The rows of a group lie close to one hidden flat surface of 9 dimensions, which may be shifted away from zero. Surfaces can cross.
Some rows, each with its group after it:
[-35 -13 20 -70 71 87 -23 -60 -100 197 -17 -54 -81 -202 8 24 107 -93 -113 -10] -> (3)
[0 107 6 134 -38 88 79 254 -164 -88 -134 155 33 295 127 5 32 -50 170 76] -> (3)
[-86 -9 -53 -2 396 66 -37 55 -155 230 -106 -253 29 -53 -96 133 39 -155 -214 185] -> (4)
[52 -106 -4 -52 -161 -5 -272 -13 11 -57 140 -90 2 83 -246 -152 -97 34 53 -430] -> (2)
[30 -143 46 -63 -15 156 18 86 276 -140 -54 -152 90 152 -137 157 88 234 139 209] -> (3)
[160 22 -90 35 -65 18 25 43 -1 103 24 297 140 -175 -28 47 97 189 55 -161] -> (0)
[-23 12 -145 -82 301 143 -189 13 -55 242 82 48 81 27 -90 -88 -81 -160 -208 -43] -> (0)
[-5 4 -132 -52 172 58 -108 -34 106 105 226 271 0 105 8 -256 -203 6 -100 -109] -> (0)
[76 -165 -303 30 122 -56 -36 210 152 -7 -81 100 410 64 -341 57 -66 333 83 1] -> (0)
[51 -181 -29 -82 -24 105 -11 -85 -14 183 175 -108 37 -248 -106 196 44 39 -34 -91] -> (4)
[159 61 261 9 77 244 -239 -50 350 -107 209 106 -159 328 16 -199 175 100 -3 -275] -> (0)
[-146 6 50 49 -84 153 -256 124 -173 -17 42 -3 -201 148 244 -28 5 -165 0 -307] -> (0)
[-37 -30 153 -160 -75 278 -24 -88 -179 212 82 145 -123 -171 -50 -259 256 -87 -69 -114] -> (4)
[212 90 158 -74 -173 -59 89 -113 99 23 163 -93 141 -102 36 176 -47 -276 12 25] -> (3)
[-77 29 -150 71 -25 15 -133 192 -259 11 -144 27 -13 72 81 6 -111 -110 17 -85] -> (4)
[-110 -7 8 73 -362 -206 -100 -8 -46 -221 -269 -5 -226 -172 246 22 57 110 139 -223] -> (4)
[195 218 104 73 55 37 36 224 -173 78 -115 94 225 161 -40 74 113 -286 17 -58] -> (0)
[-15 -144 -177 25 -65 31 12 1 99 -12 112 -81 -43 45 223 343 -277 16 79 116] -> (3)
[-83 -89 -21 28 243 103 -232 199 -94 26 -287 -54 6 120 -23 -98 125 158 -58 30] -> (1)
[40 60 -96 -79 -60 -45 91 -89 169 -90 206 16 102 139 -164 -49 -292 -153 50 87] -> (1)
[10 14 40 -108 205 57 -119 -19 -85 124 -158 228 -22 -12 15 -345 155 125 -95 70] -> (1)
[43 50 3 -149 152 19 104 -207 233 42 169 61 59 -32 -105 -137 -71 -16 -105 293] -> (3)
[102 -57 77 -107 -157 180 -164 137 34 -29 55 80 129 97 -163 -91 60 -12 104 -248] -> (2)
[140 165 172 139 -25 -91 86 96 98 -202 -78 -162 71 165 -53 159 80 -101 93 8] -> (2)
[-57 121 -41 116 358 26 -11 141 22 -11 -119 -122 16 283 -97 -38 -56 -40 -104 204] -> (2)
[343 274 8 181 -164 -133 86 61 5 -63 130 383 144 158 157 64 -165 -268 80 -199] -> (0)
[123 -58 77 -178 -205 -40 6 24 23 -7 -27 -91 380 -125 -322 32 112 -36 79 -22] -> (4)
[-91 -41 -156 124 5 27 -129 -5 -3 -66 81 125 -238 128 52 -155 -92 191 52 -197] -> (2)
[161 45 180 -90 -115 -41 144 -110 152 -50 13 -181 121 -103 -62 207 134 -70 51 156] -> (3)
[-85 39 188 -22 122 24 37 -21 210 -182 -218 -156 -28 108 -151 -205 261 213 -5 166] -> (4)
[-6 -105 -200 -6 -272 85 33 148 66 -46 -54 294 49 -91 141 126 1 280 272 -44] -> (2)
[11 -30 87 24 20 78 -61 -77 163 -11 32 -187 -177 -104 -2 82 139 91 -32 -129] -> (2)
[145 110 228 -2 -5 79 -66 -6 162 -83 112 -37 -20 254 -70 -112 82 -118 23 -79] -> (4)
[183 -66 21 3 -449 -113 -42 -147 346 -230 297 247 -107 14 69 -68 -117 171 217 -370] -> (2)
[-81 -111 -165 -100 147 67 -233 -34 -22 182 -8 -96 7 -90 -96 -2 -133 -61 -140 -50] -> (1)
[13 -50 -147 -60 14 -71 68 -255 146 104 221 89 -43 -228 54 34 -198 57 -78 67] -> (3)
[18 -30 39 -140 -87 154 129 -324 159 150 245 300 -210 -262 120 -218 60 163 -29 51] -> (3)
[104 148 12 50 12 -127 -52 68 -61 -53 -65 81 8 157 130 -32 -74 -182 3 8] -> (1)
[-100 -146 -165 54 -126 130 -327 66 -124 29 -2 96 -308 44 293 31 -117 95 54 -355] -> (1)
[180 72 87 93 -101 -98 66 -139 314 -140 149 208 -89 -6 171 17 9 185 68 -145] -> (0)
[-143 -46 -144 -113 104 99 57 -71 -45 189 -8 156 -24 -271 -52 -100 30 123 -65 95] -> (2)
[29 206 109 -127 -137 -155 -86 39 -15 -219 -169 119 176 180 -128 -361 -147 -303 41 -20] -> (4)
[-44 51 -5 -73 44 91 154 -127 80 8 104 95 -101 -6 -66 -158 -59 -67 7 142] -> (1)
[-240 47 -93 -55 217 309 167 43 -110 119 -31 157 -114 61 -126 -327 38 29 -8 339] -> (1)
[-143 41 -73 -212 52 -18 -122 -34 18 17 -104 149 34 -28 -176 -448 -109 -5 -65 30] -> (4)
[74 131 -113 196 115 -448 120 -83 143 -126 -110 194 7 -90 -81 -166 -43 205 -67 -65] -> (3)
[-41 138 -5 104 -123 -55 130 87 -237 -15 -55 224 -12 -48 199 48 22 -132 39 -58] -> (0)
[136 286 249 98 -1 -272 359 -275 142 -52 34 -107 -77 -227 48 136 120 -192 -93 197] -> (2)
[182 -13 -28 -51 -100 19 -105 52 102 35 127 180 214 43 -157 -19 -61 -19 30 -233] -> (0)
[-35 -49 332 -44 -346 83 33 41 -35 -124 -87 38 -44 -120 89 -32 434 110 177 -217] -> (0)
[-37 -90 64 -53 115 190 120 -34 -18 154 12 99 19 -79 -160 -105 189 175 5 143] -> (4)
[31 75 95 -10 140 46 -105 115 -168 58 -240 33 0 27 39 -122 181 -47 -68 73] -> (1)
[-101 1 -46 70 -124 45 96 95 -72 -69 -79 -155 -77 -21 18 154 4 -36 81 44] -> (1)
[89 75 202 -141 -4 305 4 8 -91 189 83 -165 -27 -19 73 176 125 -334 -62 101] -> (3)
[47 -54 -89 -86 -166 256 -264 28 71 115 119 78 -58 -74 161 168 -79 -86 55 -278] -> (2)
[66 137 285 -10 -144 -105 0 59 36 -212 -218 -200 64 46 -132 -16 212 -134 56 -20] -> (4)
[-21 115 172 -26 -40 229 27 -37 17 -12 115 -270 -199 64 -56 56 39 -386 -36 -20] -> (1)
[105 -59 -103 -43 -223 -102 15 -106 230 -98 179 158 103 -97 -25 39 -191 143 122 -148] -> (2)
[60 -47 -32 -192 -80 49 80 -120 -3 142 107 9 177 -173 -94 68 -49 -105 -24 73] -> (3)
[-92 -118 -78 -27 -84 107 -264 -7 -91 124 54 -61 -248 -141 195 37 -55 8 -37 -300] -> (1)

New rows, each followed by its group:
[-122 -28 -144 -106 28 -87 -211 -196 147 -17 53 84 -247 -70 103 -267 -263 31 -106 -145] -> (4)
[55 -31 -31 -25 100 70 -249 -86 121 54 228 -115 -170 92 103 21 -211 -130 -115 -174] -> (4)
[-109 -183 -206 19 124 -63 -124 62 -96 121 -213 -83 108 -252 -228 -16 63 268 -45 -90] -> (3)
[47 -52 -105 -79 -189 -85 128 -155 240 -23 132 218 84 -273 -18 57 -42 201 118 -10] -> (2)
[-132 109 -149 194 74 -8 148 205 -192 -64 -194 -235 -9 139 14 277 -116 -226 29 226] -> (1)
[24 76 263 -37 -254 30 -61 49 24 -206 -212 -63 -39 51 -84 -230 277 24 103 -118] -> (4)
[-55 -71 -55 -19 -178 -90 60 78 116 -177 -11 228 197 72 -60 -80 2 236 155 -84] -> (0)
[135 172 0 155 92 -55 116 -29 200 -84 98 337 -62 151 161 -131 -24 90 -6 5] -> (0)
[78 36 -114 -48 28 -1 -73 -24 101 -49 201 233 145 257 -199 -277 -298 -93 38 -86] -> (2)
[60 -17 -146 1 -26 -105 -8 -230 229 41 294 313 -134 -92 178 -98 -187 135 -62 -143] -> (0)
[-12 197 120 229 244 28 10 80 -2 -120 -98 -103 -172 324 31 -67 79 -89 -50 69] -> (2)
[-13 15 -178 54 38 -9 78 106 162 -20 -119 23 87 -92 206 424 -72 81 28 246] -> (2)
[6 264 75 202 132 -23 24 59 -46 -89 10 -50 -144 280 293 35 -66 -324 -81 -24] -> (0)
[100 -64 -49 -37 -163 -206 44 -1 -49 25 -115 -65 281 -347 -259 111 55 43 14 -129] -> (3)
[0 -6 -25 -42 53 -76 -37 -5 -237 201 -147 51 25 -342 -176 -155 165 48 -104 -213] -> (3)
[-129 81 6 41 63 -17 74 -2 -128 34 -36 34 -66 -54 187 -12 -27 -150 -94 49] -> (0)
[-86 27 -44 -26 76 152 32 91 -218 195 -94 275 -31 -65 -61 -269 135 43 -10 -35] -> (3)
[155 131 277 198 48 159 -106 94 74 -109 53 -187 -217 332 144 72 157 -165 8 -113] -> (4)
[-15 -74 -95 -77 17 -123 240 -62 137 -40 -47 -10 214 -169 -115 107 -6 219 26 337] -> (3)
[-3 43 -134 194 52 -133 197 174 74 -149 -166 248 135 143 4 -3 23 313 139 159] -> (0)
[180 -19 -70 115 -19 148 -159 232 34 14 8 300 74 197 -49 1 62 173 157 -301] -> (0)
[53 51 120 36 -201 -170 63 9 213 -307 -125 48 1 148 -16 -152 30 200 180 -38] -> (4)
[26 87 -261 -19 82 26 135 133 98 2 51 356 163 155 66 -31 -303 -35 70 237] -> (2)
[288 163 193 -88 110 0 0 -7 100 103 88 37 315 5 -260 -70 135 -269 -97 -61] -> (0)
[2 117 98 -85 -168 -180 199 -114 17 -126 61 180 144 -30 62 -122 -54 -132 26 53] -> (0)
[-40 -59 -23 -161 -10 -172 123 -122 18 56 49 35 305 -254 -178 -45 -87 -44 -92 101] -> (0)
[-83 80 106 -221 174 -82 42 -92 31 6 -186 -94 136 -71 -254 -289 51 -141 -178 244] -> (4)
[-61 -75 -194 79 194 -117 -142 -24 220 -57 -20 -84 -9 48 -43 71 -144 218 -62 35] -> (3)
[189 143 271 -56 -124 1 7 -132 138 -77 77 168 -131 59 113 -220 123 -50 6 -116] -> (1)
[-70 -170 -89 5 54 151 2 141 -61 25 -22 126 23 39 -144 -75 70 257 120 34] -> (4)
[-70 -79 -106 145 -143 236 -41 331 -181 -80 -180 74 -39 239 165 190 65 84 261 7] -> (3)
[214 267 22 42 -26 -27 107 -147 256 -17 216 165 -83 29 283 125 -253 -300 -29 57] -> (2)
[22 -48 52 137 -22 -208 118 -56 250 -281 -81 -188 7 59 -173 48 103 357 109 18] -> (2)
[-90 -98 -238 94 76 -78 -48 180 140 -170 -50 181 127 280 -53 -49 -183 292 78 31] -> (0)
[103 -20 46 80 -194 164 -143 153 220 -157 -15 7 -71 159 153 169 67 86 195 -222] -> (2)
[55 47 -135 10 -31 0 35 76 -44 31 47 390 84 69 45 -170 -57 67 87 -91] -> (0)
[-181 105 235 105 -18 49 -99 14 82 -258 89 -68 -328 360 372 -138 -5 -162 -17 -126] -> (0)
[214 -3 -108 40 -188 -130 0 -65 197 -27 195 302 32 -138 40 8 -96 174 103 -246] -> (0)
[49 45 151 1 8 36 -131 5 -22 -40 44 -154 -5 107 -220 -141 105 -138 -29 -176] -> (2)
[-53 6 121 -49 78 149 -21 -7 -160 151 -108 -168 -50 -199 -166 -32 294 -62 -75 -78] -> (2)
[205 84 221 -147 -44 264 140 -150 -53 207 317 244 -40 -132 -15 -167 199 -208 -17 -83] -> (4)
[68 41 75 -122 -17 376 -78 134 234 -16 0 188 48 185 13 -55 126 26 151 29] -> (2)
[-66 -65 -18 -54 -111 -166 -187 -45 223 -196 -193 -227 -45 1 -87 -94 -6 162 -11 -66] -> (4)
[-95 -118 -25 -223 61 327 19 -12 -89 228 79 113 8 -73 -59 -112 77 27 1 199] -> (3)
[-81 55 120 -95 34 82 32 -82 150 -125 -74 159 -148 42 -29 -465 155 183 22 65] -> (4)
[-15 -109 -22 -31 -51 98 -225 -142 8 158 136 -154 -142 -247 -27 65 -17 -31 -57 -281] -> (2)
[-45 127 203 -59 -236 48 28 127 -298 -20 -13 141 56 45 170 -103 90 -387 54 -198] -> (0)
[-28 -51 -19 68 -102 -63 29 16 124 -156 -64 -267 6 22 -105 197 28 62 86 50] -> (1)
[70 4 -13 168 -122 -68 98 235 114 -215 -248 -114 144 62 49 416 86 117 222 115] -> (2)
[38 -44 -39 -72 -214 -118 -5 98 -15 -177 -111 98 240 -6 -154 -58 -40 77 145 -44] -> (4)
[73 -59 92 -12 -225 82 -86 -96 323 -166 197 205 -182 81 86 -129 29 274 183 -264] -> (2)
[-195 -200 -406 67 60 96 -182 89 11 18 47 -11 -158 120 64 40 -349 176 27 -62] -> (1)
[62 -63 -12 62 -118 -211 34 40 133 -154 -118 -207 218 32 -250 161 24 110 104 -14] -> (2)
[-42 3 5 -45 272 140 -69 12 110 100 33 46 6 71 -71 -154 116 70 -107 52] -> (0)
[-11 -8 -38 -62 97 26 0 -132 -18 205 85 -106 -79 -251 72 134 -15 -97 -192 15] -> (3)
[36 43 132 -243 7 48 -54 -44 17 60 118 81 286 -10 -209 -223 -7 -236 -55 -76] -> (0)
[-112 -11 -112 -22 198 -16 -111 -102 -21 109 -12 -174 -129 -70 76 55 -115 -86 -168 7] -> (4)
[-91 -68 -70 -125 418 195 -33 0 -37 271 24 -87 102 -12 -257 -103 41 -42 -205 213] -> (4)
[-142 -16 -138 -80 -9 199 -13 -3 -123 121 29 330 -180 -5 48 -285 -32 61 50 25] -> (1)
[-99 41 201 -86 -182 152 44 88 -176 -15 -36 169 -18 23 107 -184 221 -73 91 -128] -> (0)
[-131 -43 65 53 -24 1 -330 123 127 -222 -254 -205 -157 209 -13 -130 60 162 40 -153] -> (4)
[59 143 -83 207 17 -153 98 64 38 -196 2 150 -6 330 39 -106 -193 13 94 26] -> (2)
[-75 -100 -13 -156 149 297 -175 -81 107 197 112 -69 -95 -135 -108 -124 75 29 -126 -64] -> (2)
[82 182 169 105 164 23 -103 194 -195 -2 -300 -7 2 276 111 -81 172 -221 -58 39] -> (1)
[91 29 16 72 53 3 -174 11 131 -128 158 -71 -54 293 -84 -104 -155 -98 -4 -168] -> (2)
[-78 -163 -169 -128 4 7 -196 -19 -48 168 -46 50 63 -259 -226 -134 14 182 -37 -268] -> (3)
[26 56 182 -101 40 277 49 -66 -100 172 136 183 -118 -72 -37 -234 233 -58 -16 -17] -> (4)
[-64 -53 102 -76 6 53 157 -16 6 -28 -72 91 33 -76 -308 -301 279 234 67 76] -> (2)
[133 -53 -47 77 49 -93 1 63 55 -39 49 -246 214 52 -98 403 -127 -52 -5 18] -> (4)
[135 233 129 -8 75 -46 30 -115 30 -22 85 353 -92 90 -87 -469 55 -62 -48 -133] -> (3)
[132 -102 -126 51 -201 -123 144 28 117 -151 109 181 216 67 -56 120 -138 177 187 -14] -> (4)
[63 -12 -42 -108 -179 -11 206 -83 145 -37 153 105 113 35 112 172 -220 -4 116 281] -> (3)
[40 60 -75 148 -2 136 -103 276 5 -127 -48 218 56 379 40 -83 3 58 144 -166] -> (0)
[69 96 -40 -13 34 -185 86 34 -131 67 -144 172 205 -170 -269 -188 71 10 -32 -75] -> (3)
[-25 170 200 81 -47 -120 153 12 16 -210 -286 -39 -116 1 33 -96 281 98 48 154] -> (4)
[-136 -222 -72 -26 -5 284 -86 56 151 -13 0 -110 -241 110 189 181 71 290 131 152] -> (3)
[83 102 160 -155 25 252 66 -29 168 111 39 98 63 -48 -48 -48 189 -102 -2 104] -> (2)
